The same things were measured in two ways. Each way mixes the same 11 hidden numbers, adds some noise and spreads widely along 8 directions of its own, which tell nothing about the thing.
Some things both ways: the first way, then the second way.
-405,-46,-18,95,-56,184,198,-235,-134,-45,-199,-108,200,-30,-159,-155,335,-89,-137,-329,-290,-325,37
-22,252,74,182,-24,-151,8,-186,46,-50,-114,-120,-31,69,-14,84,87,61,20,-80,-161

48,-169,-16,21,-391,8,-23,-234,-217,90,-63,-126,-438,154,75,48,75,-168,-20,-266,-382,103,42
41,-2,-62,157,25,148,-100,-122,-37,16,211,-266,-99,250,-216,207,33,217,-352,309,53

-264,-91,-77,112,-128,-67,99,-9,29,66,-40,-13,48,150,-67,-243,10,4,58,75,-91,-108,-49
-8,-85,-249,-310,-66,-66,142,170,-60,336,54,-84,139,66,-207,-36,-8,-196,-73,256,-140

185,-69,161,93,-40,153,-267,-87,-365,-54,30,-158,-21,-62,-160,-201,119,44,-28,11,-41,177,-87
-85,-48,-159,-80,-219,-146,136,228,111,-28,17,-127,-169,-137,-95,241,196,-165,1,-271,4

-61,-160,-14,49,21,-64,32,65,110,-39,-240,-186,-103,22,-218,32,248,-56,-62,-23,-63,-240,-66
-170,-226,-168,-213,16,149,63,-100,-76,83,87,-54,65,-24,-206,-58,-38,-76,-253,-37,-80

-31,-132,-295,-12,-41,-87,157,208,319,235,-210,-184,-229,-151,-284,-132,216,77,147,195,193,-194,-141
-244,-322,-262,-165,-144,1,166,161,59,103,222,44,54,-220,30,173,-28,-471,-85,51,-82

-170,92,292,66,-47,88,-221,-153,-92,-65,178,-93,364,104,-10,15,-168,17,-17,369,65,170,231
9,-180,-30,93,176,-6,-122,63,57,-154,79,43,-143,-56,-158,106,108,-74,-337,-33,99

98,-85,-47,-66,-467,-34,-10,-84,-113,-58,-23,-126,-256,144,247,213,-9,-153,-46,-217,-485,61,125
35,51,-137,-2,74,-62,-116,-95,391,54,-143,122,-231,-5,-227,-59,174,-126,-40,134,-56

108,249,-150,5,-8,-296,47,159,91,30,86,135,347,-130,59,-133,28,190,-21,-299,16,-155,-145
-156,-258,32,-213,-181,-98,176,131,-156,-132,21,-123,-79,-198,4,125,168,-113,15,-283,-19

266,58,-52,110,-133,-159,-190,-16,35,16,-169,-189,-55,110,13,224,-78,98,122,-243,-99,-109,-28
-186,-3,-151,-28,-61,43,191,-3,-22,18,69,200,-239,248,-163,4,267,-41,16,43,-124

-65,-318,-221,79,-27,-9,6,80,27,319,174,-5,-378,-3,-57,-122,-145,8,76,149,315,214,74
-82,-85,36,-165,-190,81,198,48,-128,-37,193,16,-31,17,24,115,187,12,-205,-12,-97

-120,-122,-56,-168,-46,18,55,-19,98,30,-128,-6,-101,26,-78,-19,238,-142,7,35,-250,-134,-111
-307,-200,-45,92,-9,216,69,-142,-117,-219,220,-191,-146,-189,64,290,-29,206,-203,-402,-15

-109,-35,-71,-100,145,118,165,130,227,-104,-224,-91,62,-27,-268,17,414,-63,-32,118,25,-376,0
-30,73,-86,77,140,-54,-242,-282,200,-324,-159,67,-306,104,69,125,170,318,10,-104,37

225,-123,-259,-160,-160,38,-81,-45,-97,171,183,105,-692,-27,66,86,11,-159,73,-265,-301,89,-97
42,-140,80,-157,-73,-279,-19,16,-125,-261,-164,-15,-143,-9,-4,86,299,214,75,-46,27

116,-200,-157,-219,-41,13,89,156,149,-5,35,65,-298,-193,150,158,64,-163,-120,-27,-129,31,-107
92,-122,-21,-185,-42,84,-269,203,49,127,-53,34,-11,-276,-181,8,106,-312,-119,-231,-18

205,-76,-139,-236,-150,-74,-7,30,164,-263,-166,-173,-229,-140,48,398,99,-244,-126,-251,-361,-248,-82
-195,-293,-194,-119,-79,-26,80,101,276,183,14,71,-170,-166,-180,-37,255,-183,-62,67,-43

146,-284,-111,-276,-28,-179,163,247,299,57,18,164,-363,-95,15,-93,13,-288,39,110,-41,68,-319
132,259,-92,43,133,-126,73,-3,81,47,-172,-115,-8,151,-219,178,346,4,147,-16,-175

-323,100,98,-117,-204,153,-34,38,41,-143,-54,130,48,40,123,205,-188,-162,49,598,-126,16,136
-160,-73,-29,216,-130,-4,7,-122,112,36,117,-94,-146,55,115,281,65,54,-217,146,-81

264,-90,-73,27,-101,-131,-106,328,32,222,-58,-54,-469,146,-26,42,16,32,218,333,178,223,-4
-122,-47,-26,-182,-43,-120,119,-198,53,-162,-113,-76,-34,-133,23,42,138,-54,-13,-304,-108

-210,52,-94,-43,83,71,34,-138,-9,-37,-135,-18,234,-22,-181,-55,237,-5,-22,-268,-148,-335,-26
180,473,199,178,27,-187,-84,118,-68,-203,-82,-256,160,-66,-91,191,49,124,4,-320,-69

-297,46,-17,70,-256,-215,208,140,19,87,188,164,286,37,117,-157,-105,-12,-84,-130,-169,-4,158
120,-190,166,-141,13,-88,7,77,-114,32,-62,-143,198,-133,-193,-1,41,-162,-381,12,-63

85,-124,-132,-47,-115,-45,11,188,95,265,-53,60,-219,136,-126,-70,85,56,229,68,27,55,44
32,17,76,-159,5,-30,-231,-17,-83,-379,-122,190,-228,62,-195,91,99,20,0,-192,87

-445,-95,-42,80,-164,25,76,-253,35,88,12,23,52,82,2,63,-57,-92,-87,-48,-119,-218,130
41,-35,13,-106,241,-110,-114,-189,100,-103,-275,119,1,34,-162,-206,-49,14,-153,83,-94

-76,61,50,-63,-105,-150,-93,104,184,-142,-37,14,165,116,190,191,-305,-34,31,455,94,86,66
-20,-32,102,-72,-160,35,301,111,-106,-41,219,-132,-73,-141,35,403,287,-142,-82,-141,-136

87,-128,307,10,-161,271,-253,-332,-323,-188,5,-127,-206,-10,0,189,107,-186,-241,-14,-274,85,47
-186,-311,-208,-200,-65,262,-1,20,-15,-178,125,-30,-120,-206,37,167,6,-96,-306,-449,30

-109,-90,-13,-115,163,226,87,-270,-96,-39,69,24,8,-319,-155,-176,394,-111,-330,-102,130,-131,-130
165,121,-101,-85,-10,190,-401,120,-101,-187,20,105,120,-16,-29,167,93,-184,37,-113,-5

-246,-64,55,113,67,-76,75,46,-24,119,71,181,293,-55,-10,-315,2,84,-103,177,297,26,-89
-9,-55,-276,-238,-77,265,-344,121,-33,-240,-32,405,-225,-17,-210,162,129,-323,93,-321,17

116,138,19,128,18,62,-359,-61,-80,59,-16,-229,-69,90,-69,151,-94,206,153,287,84,97,91
-209,-72,-6,9,-4,-14,170,-148,-174,-237,221,-48,-36,-160,141,141,-25,15,-224,-373,-68

-50,-187,-201,-117,55,-83,293,296,191,121,4,236,29,-322,-157,-246,220,-17,-129,-222,83,-154,-157
-269,-223,-216,-266,-344,283,-54,161,-10,104,208,49,-5,-60,-219,-44,-81,-414,-177,-122,6

295,113,19,146,83,-37,-374,-183,-209,-25,-124,-151,-35,-190,95,249,-129,122,-54,-135,226,-10,-203
7,-48,109,-152,-137,-212,-24,162,-96,20,-306,152,-199,-22,-141,26,423,-197,298,-228,-139

-241,-150,13,-85,-21,441,-142,-451,-115,-159,51,-36,-87,-39,-34,97,-252,-227,9,31,-221,41,91
288,349,137,-112,62,-433,-99,199,-71,-59,-114,-77,-13,-27,-114,102,127,-92,55,-159,-2

195,-260,92,-51,28,188,-146,60,52,55,-90,-111,-358,-3,-175,-7,135,-53,72,307,5,132,-110
-162,39,-49,117,-80,-69,307,-131,87,-138,53,-157,-370,142,53,263,239,90,-6,-114,-73

35,-20,-110,-44,-284,-86,-58,-24,96,-41,-124,-36,-222,73,166,211,-199,-98,113,-5,-350,-49,-95
35,183,-191,91,11,-80,43,74,67,75,-2,194,-125,121,-166,207,241,-188,72,69,-182

396,-34,-54,-245,-3,22,-105,170,140,-103,-86,-74,-276,-4,-22,310,230,-98,40,-192,-367,-79,-35
126,279,-84,324,-4,25,-172,248,215,-152,101,-58,-153,-35,-230,228,237,-59,-124,-205,86

Other things, the second way, with their names:
(317): -222,-32,-128,-237,69,5,73,-318,53,-62,-125,53,-178,47,-144,-91,120,53,101,-204,-137
(31): -6,51,-96,-147,19,-94,82,164,140,-49,48,-47,27,-142,-92,9,115,-399,65,-102,-36
(15): -300,-347,-235,-107,-142,140,52,-41,-13,94,155,-88,-42,-135,72,182,130,-116,-58,-101,-74
(691): -6,-4,-216,-106,-75,311,-70,99,-100,98,158,-23,190,85,-174,31,-107,-268,-385,-80,-99
(749): -12,90,-3,39,24,-21,31,-264,106,296,-47,-218,33,230,-130,-198,-79,187,-386,313,-148
(331): 26,376,-104,171,-14,39,-86,123,87,-103,47,160,3,112,-242,124,173,-119,-12,-157,-101
(520): 2,66,-166,36,18,-51,-22,1,85,-63,60,-212,-181,78,-93,189,72,-155,-59,-101,49
(20): 8,-218,20,-545,-84,-159,-81,5,-120,50,-222,-70,69,-128,-129,-216,89,-118,-49,-233,-29
(129): -118,-106,-189,-132,145,43,92,90,-149,56,5,-110,155,-98,-94,-20,-72,-61,-257,-367,-106
(779): -164,-231,-116,-123,69,57,-32,-188,-134,-304,111,119,-369,95,-10,184,157,285,-93,-84,73
(537): -151,101,-84,118,20,43,0,-283,-93,-368,192,-17,-286,4,60,257,34,284,-139,-371,11
(653): 106,323,-87,99,130,189,-183,-70,120,-86,89,31,-23,29,-97,121,75,-16,-112,-136,-83
(593): 52,353,-152,134,117,366,-148,-109,22,17,186,27,309,-19,61,106,-102,-183,-324,-242,-235
(740): 107,129,-131,-27,-198,-224,-87,115,252,353,-13,-211,35,-82,-101,117,180,-74,-55,162,-76
(200): -238,-429,-52,-435,-193,-129,-23,-104,57,-105,7,10,-294,-284,93,62,148,-22,59,-184,76
(262): -32,-232,6,12,87,-99,-189,-316,33,-40,-50,-218,-302,37,-105,57,93,404,-242,97,97
(230): -238,22,-105,72,-33,-45,89,-234,252,-9,35,57,-215,84,-145,-27,224,-53,24,58,-86
(103): 46,162,5,103,42,-151,-96,-69,47,106,-16,-108,69,38,-163,2,-3,10,-200,61,-80
(540): 32,-96,-84,229,24,116,-263,87,20,-159,81,-65,-185,-41,-130,242,114,72,-276,-155,113
(362): 11,-96,131,-123,49,9,-158,-192,-60,-102,-179,85,-229,90,-61,45,216,181,-60,-13,-57
(468): -84,96,32,-11,-178,-50,-18,-156,42,124,-128,-95,-122,143,-31,35,145,39,-55,-74,-140
(572): -14,-251,-100,-11,4,34,-141,170,32,-5,67,-10,-220,-56,-52,169,219,-261,-59,-16,71
(275): -230,-360,-18,-197,-138,82,196,-171,-224,-175,122,75,-259,-104,106,259,234,86,-84,-200,-100
(283): -238,79,-220,-165,-156,63,90,55,-12,8,106,231,58,-95,70,-14,40,-357,-56,-466,-186
(603): 103,273,-53,46,-101,-3,110,8,61,93,-16,27,-181,274,-123,44,426,22,40,83,-164
(378): -90,176,-118,-110,78,-98,63,-139,9,-14,-156,113,-47,308,-73,-113,172,125,108,61,-159
(16): 50,347,145,78,-152,-84,-14,318,-231,-71,-16,111,44,-9,12,294,168,-249,199,-353,-193
(453): -218,-28,-135,117,116,-94,28,-195,243,-57,-8,-263,-161,-122,-162,-5,-76,80,-150,-223,36
(612): -77,-44,-347,-48,-94,10,-97,157,316,-34,49,184,-303,41,-295,47,216,-163,-42,14,95
(304): 169,193,8,20,-5,39,-267,171,-159,-92,-10,0,127,59,39,140,-65,-84,-285,-245,-33
(282): -72,-43,-223,-265,27,-42,-95,65,-65,-17,2,33,135,-36,-58,54,57,-293,87,-151,-54
(689): -314,199,-173,76,110,416,-10,-380,-16,91,161,-22,5,312,-184,-204,-284,122,-294,-62,-166
(272): -288,119,-91,-33,-382,-144,245,60,70,-1,82,-1,-231,-12,-44,12,213,-72,128,-293,-83
(78): 233,55,158,137,83,-86,-141,106,125,-185,-274,-36,-168,95,-145,199,133,118,-298,18,13
(26): 48,-239,-7,-171,-53,-232,-182,52,78,-280,-109,120,-407,-164,-132,306,286,-214,184,-69,129
(550): -253,13,-179,-54,-294,-92,205,20,61,47,147,101,-139,169,4,38,274,12,63,99,-92
(715): 129,-171,152,-51,-172,-110,-142,197,-120,50,-78,-115,-153,-176,-23,329,225,-43,-107,-151,-16
(625): 137,347,26,6,22,223,-150,73,-153,44,119,-22,113,54,-85,105,-3,-41,-152,-201,-142
(177): -40,-70,23,9,-48,-181,-191,-231,174,-160,-154,187,-522,142,-1,200,265,296,-52,73,48
(399): -245,-257,-159,-35,-27,90,48,-98,83,-3,90,-117,-71,-101,-20,102,83,102,-148,-44,-32
(289): 8,-143,25,-75,-174,-301,202,115,317,81,-127,-225,-326,-128,-233,95,213,-162,-78,81,31
(75): 39,157,-286,-153,6,-21,-68,5,207,42,-24,171,-144,20,-248,87,331,-247,256,3,-98
(318): -68,-58,-133,12,61,29,-203,-43,-77,-157,49,-36,-2,-8,-84,154,-70,101,-174,-120,38
(392): -27,-77,-15,-49,-38,-227,-100,-26,316,-40,-271,82,-238,62,-137,126,240,-175,114,185,-24
(300): -214,-242,-21,158,-188,5,-52,-159,251,64,-27,1,-549,248,-239,35,361,249,-58,353,71
(212): -41,-298,-149,-457,-291,-184,-5,406,65,157,61,7,-127,-192,-46,-79,66,-469,-108,-97,119
(81): -238,-149,77,-104,-151,-47,193,3,-15,-25,-7,-198,-62,-317,-144,63,51,-42,-152,-498,-79
(746): 163,161,-181,-30,3,203,-80,239,-80,109,36,247,104,301,-146,68,163,-214,-104,290,-171
(364): -11,-362,93,-45,141,105,-314,-19,-271,-16,38,-71,-148,51,-62,39,-4,1,-318,-14,117
(320): 44,4,25,-210,-35,0,78,123,-255,199,-52,-110,58,198,-102,-17,-62,79,-279,29,-131
(426): -72,-196,-138,-65,145,-64,-26,-185,111,-384,-22,-100,-200,-247,-19,198,-94,45,-309,-389,90
(197): -183,-74,-76,112,-205,-63,250,-164,198,322,-63,-116,-30,228,-56,-107,368,-24,-47,372,-239
(533): 102,-33,33,-180,116,-191,-128,-15,-46,-55,23,-95,-76,-90,-166,79,5,-125,-126,-44,61
(288): -44,-77,-194,-71,-154,-36,49,151,45,17,135,5,-181,-31,-38,266,142,-87,-19,47,-18
(202): -11,-25,-72,-223,-20,-186,-21,-4,285,-105,-149,-3,-306,-96,-191,-36,53,7,-122,-143,82
(639): -130,123,-98,-160,147,-57,112,-300,-93,119,108,-282,265,-83,53,-32,-184,-144,-244,-328,-182
(148): 59,29,-145,-24,162,-166,-194,-124,215,-82,-231,277,-152,74,-311,-108,29,-195,-91,120,-50
(61): -158,-208,86,-57,-36,-251,67,-228,13,-170,-32,14,-362,21,-4,36,206,216,-132,-43,45
(401): -44,-147,3,-274,-175,47,40,318,-226,437,10,-9,186,-7,-226,-197,97,-367,-195,-94,-158
(601): 15,60,-82,-295,-75,133,-107,-40,-135,69,28,108,-10,178,-148,40,-41,35,-240,-26,-91
(669): -47,-26,-33,-156,-155,-102,-132,63,219,-2,-144,70,-150,92,-282,-16,176,-107,150,255,18
(680): 72,147,-290,-177,-255,-38,-75,257,500,-70,-80,528,-169,-83,-132,59,559,-623,333,59,-102
(544): -31,67,136,-27,22,167,-2,-37,-245,-95,-23,56,-139,59,2,164,111,-147,84,-215,-167
(122): -32,-97,-57,-74,92,-1,-46,-1,-22,36,-128,18,76,22,-121,83,197,-88,-30,-20,-138
(163): -38,-410,-407,-423,98,494,-326,179,-217,283,131,111,312,-125,-392,-146,-304,-389,-497,-107,-32
(446): -218,59,-116,-217,37,-169,288,-382,-29,106,22,-71,14,156,-34,-185,163,-15,-2,-54,-212
(538): 181,161,30,-233,9,-326,25,50,-26,219,-167,31,-110,153,-190,-130,179,-38,-79,69,-105
(623): -121,-125,-55,-128,-143,-67,23,62,-88,-194,76,43,-418,-39,-180,174,233,-90,80,-291,84

Some of these things the first way, each followed by its name:
-102,29,87,-81,105,201,-260,-120,-41,-209,44,3,36,3,-18,130,-119,-38,-30,327,-120,21,1 => (537)
38,-74,-143,-156,-65,95,-52,51,60,-60,-12,-15,-251,-173,-36,138,-34,-121,18,26,-198,-39,-65 => (103)
-292,-183,-136,-273,-75,12,412,165,390,-120,-198,171,84,-307,-181,-29,133,-315,-107,70,-1,-356,-108 => (392)
88,-176,-154,51,90,-98,32,39,119,181,-86,-52,99,-279,-234,-191,208,168,-88,-240,270,-181,-220 => (689)
-151,-70,18,132,-67,162,-195,-240,-241,-35,-51,-68,-167,-105,142,164,-204,-64,-104,150,55,71,-40 => (715)
-71,-9,-97,-85,60,-105,15,60,295,-173,-301,-106,-16,-62,-46,389,-94,-147,-8,102,129,-282,8 => (230)
331,-32,-320,-87,-199,-72,92,358,-16,-68,-161,-186,-411,-70,18,42,210,-32,91,-175,-257,-47,-86 => (740)
3,-53,-10,-237,-24,-25,238,482,127,-43,224,362,27,32,54,-223,107,-136,12,175,-201,137,17 => (20)
-255,130,54,87,-158,-93,130,-62,-63,-220,-9,-50,393,105,175,127,-74,-80,-216,-34,102,-106,319 => (680)
-188,44,-249,31,66,-159,160,335,335,77,21,93,170,-10,-30,-4,-226,88,159,115,164,-145,84 => (61)
378,-1,0,-11,-141,44,-197,-42,-178,45,-35,-177,-375,-39,4,173,258,3,-40,-290,-334,21,-68 => (540)
458,-29,21,-94,67,87,-310,46,-32,-25,-45,-164,-237,-112,-247,43,162,52,103,155,148,43,-164 => (378)
37,-192,-129,-190,141,-23,-30,220,244,-96,-138,78,-287,-194,-21,335,-39,-190,-73,200,140,-137,-126 => (300)
57,-289,-49,-126,-25,216,-206,31,134,-182,-216,-14,-523,-82,-91,426,-188,-205,18,375,-16,-84,-70 => (601)
-253,-118,-28,-38,167,179,82,-97,182,-169,-226,-77,181,-34,-107,140,202,-61,-150,-1,-75,-356,11 => (625)
10,26,-272,150,183,-153,-22,324,172,192,-94,-56,-65,33,-198,-36,-85,185,260,204,483,-106,15 => (550)
82,9,10,-4,-102,82,-159,73,-29,-180,-34,-45,-140,-38,70,289,-19,-11,-96,87,-222,-86,37 => (749)
-219,-25,79,60,72,55,37,102,225,-203,-296,-183,128,98,-289,139,293,-3,-71,172,-205,-440,49 => (426)
576,226,-112,-97,-110,-207,-179,385,-33,-107,51,-109,-100,-67,107,62,171,194,53,-41,-202,85,-140 => (262)
-440,-139,-123,-37,-200,-6,314,-148,-27,26,-178,49,165,45,-132,-188,202,-202,-71,-272,-100,-285,91 => (669)
231,126,-120,-141,-166,-189,-33,119,84,-120,48,106,57,-181,228,197,-105,3,-101,-136,-70,-63,-105 => (362)
139,-86,-80,-56,134,87,-26,222,223,-122,-75,27,111,-267,-272,-26,191,116,-45,-58,-93,-326,-237 => (320)
-180,-195,-212,-26,185,121,-28,-156,174,-111,-117,-81,-159,-305,-167,92,-43,-92,-156,72,173,-300,-228 => (288)
-75,-68,53,-194,-191,-62,196,135,132,-176,-185,42,96,190,8,-36,230,-217,11,-51,-466,-146,-15 => (317)
393,76,-103,11,-247,-228,-184,94,-125,35,162,-2,-90,-30,148,43,-196,90,53,-252,-63,166,-44 => (612)
341,-109,-125,-57,-115,-135,76,-18,-41,62,-54,-202,-133,-365,-174,-177,331,-62,-142,-476,5,-101,-292 => (122)
43,-55,61,150,-258,-114,-57,76,-129,231,149,166,-192,99,154,-54,-156,38,21,51,-3,234,35 => (691)
-22,-40,119,-128,29,169,97,-184,60,-218,0,88,150,-276,-73,-65,116,-170,-238,-171,-188,-140,-166 => (520)
253,-66,-215,93,-168,-235,183,211,47,215,72,-88,-169,5,3,-275,-41,39,148,-328,22,174,-34 => (446)
201,114,-20,187,-54,-78,-233,-185,-164,16,53,-216,46,-260,97,132,-93,181,-215,-48,377,43,-37 => (593)
413,162,-140,-197,-167,-27,-145,367,81,-259,-4,-16,15,-244,51,189,-85,77,62,135,-104,-10,-75 => (177)
43,155,-42,-252,-41,5,-38,198,25,-234,167,144,232,-121,115,-62,-74,-18,-34,380,65,138,9 => (200)
